The rows are grouped in 4 ways, from coarse to fine. Each group lies inside one group of the grouping before and may be the whole of it. The rows also spread widely along 14 directions, which tell nothing about the answers.
In the rows, zero is written as 128.
Some rows, each with its group in each grouping after it:
[103 129 111  94  93 105 157 135 159 104 121 148  93 121 125 152 118 121
 155 125 156 121  56 164 156  96  65 159 133 109  86 142] => kom Muso Gik j935
[134 166 131 141  68 125 113 157 112 154 114 157 104 158 155 102 125  74
  82 108 109  85 118  86 147 140 125 139 198  78 105 148] => kom bip vud j821
[145  98 130 132 147 125 122  93 112  98 107 108 114 132  86 169 127 202
 145 179 160 143 167 156 121 126 140 110  85 135 107 136] => lel mogo vilo j209
[113 129 125 128 125 108 158 156 100 145 151 138 165  72 137 105 143  99
 102 103 112  78 132  85 178 138 118 101 183  89 105 112] => migu beba Doban j38
[167 123  68 112 156 112  96 154 119 100 120 115 152 179  84 138 147 102
 113 172 167 141 152 132  85 139 119 135  77 146 128 189] => tuta napat fule j668
[119 149 117  91 143 135 139 153 104  98 108 114 149 136 105 154 103  88
 127 169 170 110  91 125 104 113 118 157  87 134 137 178] => lel tep vov j466
[117 136 145 101  94 104 124 139 109 125 127 132 116 122 129 140 128 163
 135 144 164 123  82 131 145  90  79 143 129  88  64 149] => tuta napat bifu j304
[180  87 125  78 140 104 100  95 108 110 150 123 176  98 117 158 152 165
 158 161 164 130 150 150 122 122 122  99 103 142  93 161] => migu beba Topid j811
[ 88 140 167  90  90 152 116  99 112 137 106 110 137  91 156 121  99 133
 116 156  81 127 102  99 167 126 148  91 133  70 155  90] => lel vek lesut j245
[119 165 115 172 128  98 158 163 138 131  76 139 128 166 119 102 120  79
  81  63  76  82 118  98 116 172 146 125 124  85 144 134] => lel vek lesut j557
[ 55 145  99 134 121 156 142 149 133 121 131 103 111 123 120  90 114 103
 105 179 126 159 125  97 166 122 172 119 138 130 173  79] => migu vumu Nez j515
[190 117 108 140 139  97 151 127 125 111 112 138 114 155  83 147 143 172
  90 113 105  97 156 147  81 141 157 145 127 139  97 163] => migu beba Topid j684
[100 126 123 179 146  84 153 137 145 147 134 149 150 131 145 131 141 125
 162  64 186 111 129 151 121 126 101 125 100 141  95 122] => kom Muso rut j36
[ 97 107 133 146 123 110 143  94 123 116  86 127  97 127 111 130 142 152
 139 172 198 114 136 170 137 151 122 141 127 101 105 128] => tuta las fere j488
[103 137 161 127  95 126 149  64 159 151 104 151 105 131 157 130 100 166
  91 124  97 114 112 180 111 110 130 152 135  95 116 100] => migu beba Tana j355
[125 123  78 118 170 134 127 133 175 111 167 115 131 156 107 143 121 104
 159 144 130 176 116 130 142 106  87 137  72 152 143 142] => migu vumu ruka j138
[129 158 138 185 129 100 104 140 152 152 119 113 130 179 134 109 146 130
 134  62 103 155 120  71 118 135 124 104  83 117 151 125] => kom Muso Gik j481
[139 107 171 112 130 151 118  32 144 101  81 125 110 120 126 136 115 119
 151 163 122 131 138 156 140 191 180 113 105 104 185 130] => migu beba Tana j463
[111 120 134 110 107 116 139 113 120 142 104 131 149  79 141 107 139 126
  89 128  76 102 138 122 140 158 161 102 162  97 162  84] => lel tep fel j41
[143 123 113 117 127 112 151 129 158 130 132 168  89 131 134 133 133  87
 135 101 126  94  85 155 141 141  78 178 159 113 120 162] => tuta las beb j898
[182 115  84 115 124  91 104 100 176 133 110 131  71 176 104 132 176 113
 112 130 108 134 105 147 113 138  54 189 144 114 138 176] => tuta las fere j588
[117 166 140  64  76 167 129 140 120 115 121 133  99 133 138 124  81  99
  95 168  74 127  72 100 152 111 163 139 157  85 141 137] => migu vumu ruka j476
[126 122  95 136 143 115 135 144 153  89 100 150  97 152 101 120 130  38
 160 123 154 109 106 131 183 196  92 131 132  86 131 174] => tuta napat fule j668
[110  99 104 132 142 102 111  91 165 166 167 126 167  98 160  98 161 168
 120 111 103 169 166 150 117 113 138  98 116 173 159  64] => migu beba Tana j355
[138 117  73  91 128 123 134 152 125 125 125 137 149 102 119  96 150  58
  64 145  82 101 140 119 128 171 151 123 167 121 184 127] => tuta napat fule j668
[ 60 139 127 129 126 137 123 154 119 126 158 106 138 103 140  98 124 125
 169 142 166 172 103  74 189 106 134  97 118 137 138  99] => migu beba Tana j463
[104 137 116 133 142  84 149 159 131 113 112 144 197 121 138 128 115  80
 145  77 138  87 117 123 150 152  94  75  89  75  92 135] => lel vek lesut j557
[155 117 104 130 144 110 133 154 105 117 157 139 146 139 105 153 132 156
 149 143 186 122 161 139 118 109 129 126 114 153  60 161] => migu vumu ruka j476
[ 96 166 136  95  77  97 103 146  95 139  99 128 147 143 150 110 133 100
 112 162 216 118  78 129  97  90 126 169 148 117  95 160] => migu vumu ruka j476
[ 73 175 166 141 109 164 125 128 117 139 119 107  89 156 134 118  90 120
 135 160 150 153  83  81 149 100 147 156 119 106 142 131] => migu vumu ruka j138
[108 133  70 114 110 111 162 216 143  85 154 121 116 129  96 126 128 151
 124 109  78 147 105  91 177 107 120  84 117 115  93 107] => kom bip vud j821
[153 120 119 161 130  98 111  88 168 148 102 141 121 146 137 111 162  72
 124  85 111 113 139 129 127 182 112 129 137 114 174 136] => kom Muso Gik j481
[152 116 127 165 154 169 116 120 103 157 158 127  92 132 119 136 126 165
 131 153 129 140 185 105 118 126 181 145 144 190 153 128] => lel tep fel j41
[ 71 168 128 188  97  82 106 161 115 151  83 122 134 183 134  94 133 158
 111 109 174 137 136 108 107 116 130 119 109  99  84 112] => lel tep fel j41
[138 115 121 157 103 142 100 101  92 154 131 155 106 134 137 117 131 135
 112 179 183 109 204 138 144 145 166 125 190 134  87 132] => migu beba Tana j355
[140 137 160 138 127 112 132 104 127 133 114 114 118 151 119 171 112 216
 135 110 112 127 115 136 102  88  99 132  74 100  76 136] => lel vek lesut j557
[113 153 131 158 130 119 122 152 148 123 138 143 129 180 138 126 100 150
 165  95 144 161 127 127 124 115 156 105  72 137  95 132] => migu vumu ruka j476
[204 123 110 102 137 126  75 103 143 123 133 122  96 187 106 160 147 107
 137 164 126 139 119 114 128 129  54 160 115  98 119 208] => tuta las fere j488
[152 129  75 153 148 144 168 154 134 124 152 138 111 161  87 141 105 140
  66 141  75 109 174 124 123 117 137 136 135 128 104 137] => migu beba Topid j684
[125 125 108 190 174 137 140 158 133 163 175 127 105 122 125 102 152  85
 133  98 106 120 148  50 190 156  98 124 163 121 160 124] => tuta las fere j488

New rows, each followed by its group in each grouping:
[163 121 112 129 104 108 116 141  98 118 118 131 120 143 100 128 145 175
 106 152 132 125 177 124 117 141 183 104 145 125  86 135] => migu vumu ruka j476
[ 97 126 112 127 101  88 104 104 161 136 103 119 149 149 142 118 144 142
 125 120 138 151 123 158 113 122 111 104  85 108 127  98] => kom Muso rut j36
[144 115 126 184 154 124 126  95 132 175 129 128  99 127 131 113 154 154
  90 112 103 126 176 125  97 138 163 154 154 178 184 104] => lel mogo vilo j209
[138 142 156 136 108 135 145 101 124 155 131 114  90 133 127 152 131 150
  82 139  97 100 111 106 130  94  72 174 158  82 111 137] => kom bip vud j821
[139 137 104  81  92 110  92 159 131 135 133 163 171 126 165  95 127  79
 105 103  87 121 120 122 135 154 149  82 138 101 136 128] => tuta napat fule j668
[ 96 133 113  78  91 171 137 160  97 128 162 140 125  99 137 138  84 134
  93 194 114 122 125 122 173  88 122 115 157  89  89 116] => tuta napat fule j668
[124  94 131  92 148 133 170  88 154  87 106 148 125  77 121 153 108 104
 165 132 116 103 110 187 157 176 142 119 112 125 165 124] => lel tep vov j466
[115 110 157 108 143 174 117  38 164 128 131 112  85 102 141 130 121  89
 160 166 107 156 102 121 180 153 120 149 135 119 216 120] => migu beba Tana j463
[120 151 104 109 120 134 128 139 157 154 140 138 109 142 151 108 127  60
  91 126  85 119  78 105 142 118  78 168 157 100 168 142] => tuta las fere j488
[148 140 185 135  92 147 104  62 105 150  74 132  95 147 144 136 119 126
 109 150 144 100 134 133  94 159 185 151 142 106 157 147] => kom Muso rut j36
[136 140 138 151 154 135 118 114 104 124 114  99 119 157  96 139 137  95
 137 175 190 124 137  89 129 138 114 158 118 112 133 178] => migu vumu ruka j476
[122 139 129 116 114 111 161 113 140  86  80 122  86 163  86 152 111 142
 117 152 145 112  79 158 117 119 109 174 110  90  93 169] => migu beba Topid j684
[ 88 161 145 126 122 159 147 129 109 122 113 154 152 148 144 136  63  63
 129 168 194  93 123 146 132 130 150 136 111  97 104 157] => migu vumu ruka j138
[ 69 143 122 100  50 167 112 146 119  93 104 143  75 145 142 116  82 116
 147 194 169 150 104 142 180 121 176 112 145 109 105 118] => kom bip vud j821
[126 113 138 120 117 174 117  66 125 142 117 129 136 112 144 130 108 116
 101 183 110 127 178 150 119 154 194 104 122 136 193 100] => kom Muso Gik j481
[132 134 155 134 152  98 104 106 156 140 145 136 150 142 157 130 140 115
 202  76 174 155  90 129 122 122 107 134  77 150 130 154] => migu vumu ruka j138
[ 64 149 120 190 160  79 146 135 139 182 123  96 170 126 144  99 162  98
  98  82 143 110 113  87 122 104  44 149 116  98 144 101] => lel vek lesut j557
[122 141 160 176 131 142 107  97 128 137 115 113 109 169 124 121 114 155
 133 132 119 149 154  97 137 141 161 107  99 105 133 126] => migu beba Topid j684
[152 125 122 153 177 118 113  61 162 133 102  70 112 172  81 137 167 110
 106 162 113 152 133 102 104 146  79 174  86 107 196 154] => migu vumu ruka j138
[192 124 147 161 155 117 137 103 115 142 117  96  97 138  84 155 171 143
 101 111  87  95 142  65 119 153 106 150 140 101 152 160] => kom Muso rut j36
[130 139 147  81  73 140 100 103 117  93  74 141 138 156 143 139  92 121
 123 177 151 122 124 170 106 146 187 103  94  96 119 148] => kom bip vud j821
[102 151 118 165 170 155 149 161 148 150 189 120 127 133 135 117 108  97
 136 102  93 147 125  64 173 109 115 122 118 134 152 108] => migu vumu Nez j515
[140 151 134 159 111 135 113 118 111 184 138 149 146 168 160 143  94 172
  76 121 110 105 176 144  77  84 130 133 118 119  79 126] => lel vek lesut j557
[129 172 112 117  79 129  87 175 126 138 137 136 124 193 152 120 110 117
 113 125 133 149 101 102 108  82 126 136 112 129  98 156] => kom bip vud j821
[139 105 137 129 128 129 144  71 140 100 104 113  83 130  87 162 128 167
 132 180 132 123 147 156 157 143 111 133 129  80  99 130] => migu vumu Nez j515
[178  98 102  69  76 133  81 116 130 124 152 138  69 133 119 143 147 197
 128 176  95 161 131 143 147 107 121 127 163 125  93 136] => tuta las beb j898
[109 144 120 133 108 168 173 128 135 117 128 127  65 140  97 141  84 128
  78 163  63 105 120 107 189 114 103 145 165  57  98 125] => migu beba Doban j38
[111 151 124 139 158 137 163 132 155 110 126 112 105 148 102 137 112  52
 134 129 114 115  83  84 180 141  64 155 121  66 146 160] => migu vumu ruka j476
[171 139 142 167 124 131 166 128 127 156 148 177 110 142 135 167 101 121
 111  84 113  60 148 132 139 124  88 142 159  91  61 161] => kom Muso Gik j481
[117 149 130  94 131 103 127 132 109  98  96  74 144 141  86 136 147 115
 109 171 157 132  67  85 115 100  85 157  96  90 133 172] => migu beba Topid j684
[130 147  88 100  83 156 109 165 111 114 117 148 112 160 124 125  80 109
  74 178  90 123 147 121 146 121 164 104 153 105 113 133] => lel mogo vilo j209
[115 133 129 120  96 102  96  93 140 147  87 135 121 156 153 105 146 128
 107 151 162 132 114 168  88 132 132 156 123 118 140 134] => tuta las fere j488
[166 113  48 128 145 107 128 132 147 138 146 151 149 150 113 122 149  41
  79 152 128  92 181 143 133 153  80 146 171 113 118 159] => migu vumu ruka j476
[163 113 197 142 152 126  93  21 144 142 115 105 118 137 132 156 144 160
 163 131 126 143 135 118 131 146  96 130  92  92 147 148] => migu beba Tana j355
[147  97 104  93 102 184 137  69 143 142 155 159  81  97 139 160 104  87
 109 199 115 103 149 171 175 125  99 158 198 119 138 132] => kom Muso Gik j481
[ 69 147 146 152 130 180 149 112 117 143 123 119 137 120 143 124  84  73
 109 164 130 109 144 103 162 143 149 110 122  88 170 100] => kom Muso rut j36
[171 122 102 116 147 137  85 119 130 111 127 110 115 150 102 117 155  80
 138 161 133 152 143  94 129 167 165 133 129 157 187 161] => migu vumu Nez j515
[145 116 120 131 144 109 117 108 139 109 111  98 110 155  93 155 153 167
 155 138 160 157 120 136  95 121 126 142  68 157 140 150] => kom Muso rut j36
[147 144 105 155 112 110  97 139 115 117  98 118  97 188  97 112 146 134
 111 148 156 140 149  98 115 144 154 134 130 130 112 161] => migu beba Tana j463
[112 163 126 153 120 106 152 146 142 162 115 134 142 145 142 116 116 118
  62  83  56  95 120 108 114 120  99 135 132  80 129 109] => lel tep vov j466
[118 138  95 108 109 132 103 114 141 112 113 110 106 165 109 125 127  87
 114 189 144 149 113 113 154 121  84 148 132  94 127 154] => migu beba Tana j463
[165 110  85  83 142 163  98 118 144 131 184 128 145 128 131 160 118  69
 139 167 106 140 143 113 167 118  75 113 121 124 146 152] => kom Muso rut j36
